There are 5 ways to turn a row about zero (a turn may also mirror it). The second row of each pair is the first, turned, with some noise. The first 45 pairs use one turn. New pairs use 3 turns, one after the other, and a turn may come again.
In the rows, zero is written as 128.
Some pairs, each with its turns in order after it:
[ 94 163 144 113  98 144 158 129]
[110  74 136 138 135 161 113 143]
Muzun

[154  76 177 140 116 105 165 114]
[186 147 157 110  95 113  92 104]
buli

[192  91 111 102 136 115 131 130]
[156  94  96  91 114 113 144  87]
Ber

[ 79  88 114 145  80 142  69  98]
[138 154  62 139 191 142  85 138]
Muzun

[151 100 120 126  88 138  70 120]
[121 108 141 144 134 125 106  57]
Zan

[126 120  70 136 126 135 131 178]
[ 83 182 141 121 122 159 128 123]
Muzun

[115 117 117 152 105 136  44 130]
[ 99  94 113  74 122 109 144 181]
buli

[ 63 131 100 114  99 149 124 143]
[ 96  94 125  71  98 116 109 129]
Zan

[124 108 111 139 111 115 139 195]
[141 144  97 150  68 121 105 123]
Ber

[112 112 153  96 115 155 173 232]
[166 197 158 158 185 161 108 185]
buli

[148 143  71 140 108 116 172 144]
[169 140 144 124  90 157 128 174]
goka

[159 129 106 135 110 147 125 156]
[154 139 143 116 141 157 155 139]
goka

[139 126 125  94 139 124 165 142]
[127 143 154 123 133 100 155 154]
Zan

[102 134 141 194  73 176 145 114]
[ 97 123  74 143  46 141 117 111]
Zan

[164 129 104 124 145 151 127 130]
[107 150 128 120 105 107 143 148]
Muzun

[132 143 152 158 112 149 178 171]
[126 198 140 148 139 109  99 137]
buli

[155  91 156 162 161 125 146  94]
[151 123 144 150 101  95 128  68]
goka

[152 172  99 134 133 128 120 171]
[ 71 143 148 150 111 121 148 109]
Muzun

[145  95 171 143 129 159 122 104]
[139 148 118 144 108 148 162  83]
Zan

[157 160  72 153 140  66  68 102]
[139 185 101 210 119 106 168  99]
Muzun

[ 89 124 149 118 176 179 202 144]
[136 140 142 214 147 140  62 132]
buli

[138  86 129 115  94 129 141 211]
[147 157  93 128  65 103  81  97]
Ber

[132 120 121  90 150 158 176 113]
[159 120 134 193 130 136 127 113]
buli

[131 112 162 131 116 174 147 140]
[140 154 110 168 152 128 157 112]
goka

[133 148  73 100 182 166 139 154]
[138 156 144  92  82 171 180 117]
Ber

[135 171 108 118 149  88 178 151]
[127 142 139 137 145 106 117 207]
Zan

[115 126 167 143 152 106 117 119]
[115 129 126 166 161 133 129 107]
Ber

[134 101 138 132 189 154 104 142]
[135 160 162  96 152  82 136 142]
Muzun

[143  92 153 141 112 137 133 146]
[136 124 151 150  97 138 147 108]
Zan

[104 122 152 160 178  94  82 131]
[ 93 103 119  82 104 165  83 136]
buli

[146 143 138 117  68 142 114 141]
[127 132 145 108 115  75  99 142]
Ber

[115 173 118 146 123 119  83 161]
[153 115 122 114 125 134  58 132]
Zan

[ 78 153 138 120 128 105 143 115]
[ 83 152 117 143 149 140 129 153]
Ber

[110  53 100 110 148 110  86 112]
[ 75 166 156  88 104 131 114  82]
goka

[107 160 121 136 125 183 127 123]
[118 132 145 167 159 122 147 164]
goka

[139 154 122  89 179 130 107 147]
[119 122  93 147 127 191 139 136]
buli

[163 124 135  75 105 128 151 133]
[116 100 105  93  97 143 165 132]
Muzun

[148 135 122  82 148  77 107 137]
[ 84 112 103 118 116 109 162  89]
Ber

[119 143  95 105 120 116 143  99]
[136 128 116 155 116 159 149 152]
Muzun

[155  99 108 122 124 120 114 118]
[137 148 151 101 124 137 119 107]
goka

[140 128 132 121 105  71 114 124]
[ 97  96  98 141 127  93 128 126]
Ber

[116 178  67 185 153 116 152 123]
[138  90 177 141  76 120 143 190]
goka

[129 164 100 166 148 122  85  92]
[138 116  67 137 165 142  89 121]
Zan

[ 86 110 126  94 122 134 113 102]
[146  74 130 128 161 126 121 131]
buli

[ 81 127 158 108 131  94 117 164]
[ 83 113  67 113 119 131 132 128]
goka

New pairs. What belongs after each?
[138 133 167 136 118 100 170 154]
[ 92 111  77 143 129 122 114 102]
Zan Zan Muzun

[125 126 147 103 113 187 139 115]
[132  95  98  87 101 139 131 134]
buli goka Muzun

[149  89 136 111 133 138 128 122]
[150 126 122 112 124 105 123  98]
Muzun goka Zan

[169 175  83 178 154 110  78  96]
[163 167 149 162 151  65 107  67]
goka buli Zan

[155 110  98 102  84 117 129 144]
[136 105 147 165 127 175 135 128]
Zan Ber Ber

[ 77 122  88 113 134 118 150 112]
[ 94 124 121 157 154 152  97 161]
Zan goka Muzun

[141 168 115 164 116 134 126 126]
[ 84 134 116 124 133 156 144 137]
buli Zan goka

[115 146 156  99 140 129 113 158]
[101 106 147 129 132 134 164 150]
Zan Muzun Zan

[153 116 151 110 149 105 144  94]
[ 76 128 135 128 123  99 126 111]
Muzun Muzun Zan

[110 149 119  99  92 154 164 116]
[109 123 149 124 168 152 158 162]
Zan goka buli

[134 174 102 145 104 146 175  83]
[136 171 135 175 158 149 133  79]
Muzun goka buli

[ 95 102 129  92 102 137 122 162]
[148 142 132 159 171 121 165 141]
Zan Ber Muzun

[ 78  61 134 167 131 179 104 102]
[122 165 183 101 154 141 187 180]
Ber buli buli

[138 132 113  93  83 130 119 154]
[139 143 131  82 131 164 128 107]
Ber Zan Zan

[147  92 173 148 155  42 147 106]
[127 115  86 192  83 156 167 175]
Zan goka Zan

[150 109 110 145 122  88 148 104]
[117 131  83 130 132 116 152 163]
Muzun buli Ber

[165 146  82 129 122 144  78 144]
[172 123 161 147 176 125 122 151]
Muzun buli Muzun

[114 120 130 134 103 100 140 146]
[136 104 143 110 114 134 128 155]
Ber Zan buli

[131 102 124 190 146 135 192 154]
[109 175  80 103 156 137  90  83]
Muzun Zan Zan

[120 181 140 130 130  34 138 153]
[174  61 112 148 108 195 122 141]
buli buli Ber

[114 129 116 133 143 115 121 135]
[142 118 129 116 127 128 116 112]
Ber Muzun Zan

[171 177 142 121 157 154 138 125]
[116 155  91 154 157 111 171 125]
Muzun Zan goka

[ 95 117 157 120 234 156 157 130]
[109 168  90 115 131 179  67 198]
goka Zan Muzun

[149 112 101 128  66 170  21 132]
[ 54  94 193 154 158 125 188  80]
Zan buli Zan

[ 36 131 121 127  90 148 110 124]
[146 141 194  96 122 131  68  93]
buli buli Ber

[102 163 140 153 138 115  90 157]
[107 146 104 155 168 109 130 162]
buli Ber goka

[127 154 164 131 191  47 101 150]
[ 93 129 120 112 151 232 115  99]
Ber buli Zan

[110 114 147  93 131 108 110 153]
[114  92 138 139 130 115  88 122]
Zan Ber goka

[157  96 151 125 158  83 117 128]
[ 96 129 124 145  62 131 120 126]
Zan Zan Muzun

[ 45 110 113 150 113 123  50 167]
[140 182  82 126  60 133 200 150]
Muzun Ber Zan

[ 95 124 116 141 116 118 140 152]
[143 115 148 154 133 115 111 147]
buli Ber Muzun

[ 94  82 123 131 118 122  99  98]
[129 131 171 143 169 162 113 124]
goka Ber Muzun

[150 104 135 184 114 173  71 113]
[130  87 116 143 133 203 137 175]
Zan Zan Ber

[131 144 118 140 138 125 105  73]
[ 93 148  96 132 128 150  96 117]
Muzun Muzun Zan

[130 167 123 156  80 109 182 226]
[ 58 128 112 216 125 146 190 147]
Muzun goka Ber

[133 131 130 145 165 109  43 127]
[ 78 129 114 167 163 159  88 166]
Ber goka Zan

[112 128 117 154  81  79 128 149]
[137  94 142 130 112 154 148  71]
Ber Zan Zan

[107 146  87 136 147  83 160  97]
[118 117 133 149 114 185  80 149]
goka goka goka

[163 138 145 152  74 168 152 151]
[103 174 167 144 126 108 144 178]
Muzun Muzun Muzun

[119  97 144 136 137 118 131 137]
[157 117 138 122 126 138 146 139]
Muzun Ber Muzun

[178 125 127 123 157 108 129  67]
[117 114 149 168  75 171 137 105]
Zan goka Zan

[ 89 138 115  61  89 133 172  79]
[147 214 116 134 154 181 142 113]
Ber Muzun Ber

[141 185  81  94 209 116 166 120]
[110  78 109 210 135  69 130 167]
Muzun goka Zan

[ 91 107 129 119 134 178 137 102]
[158 146 172 124 146 104 109 155]
Ber goka Muzun

[110 142 140 132 114 127  75 110]
[141 108 105 124  87 159 128 120]
Ber Muzun buli

[109 157 115 146 103  60 141 167]
[146 126 137 161  63 106  85 152]
Ber Ber Ber

[ 85 145  89 165 168 143 173 146]
[149 148  77 115  91 110 172 173]
goka goka Ber

[123 147  80 148 131 137  84 117]
[168 149 158 148 153 128  94 122]
Ber buli Zan

[118  99 158  96 102 120 102  89]
[ 87 120 133 135 168 105 164 106]
buli Ber Zan

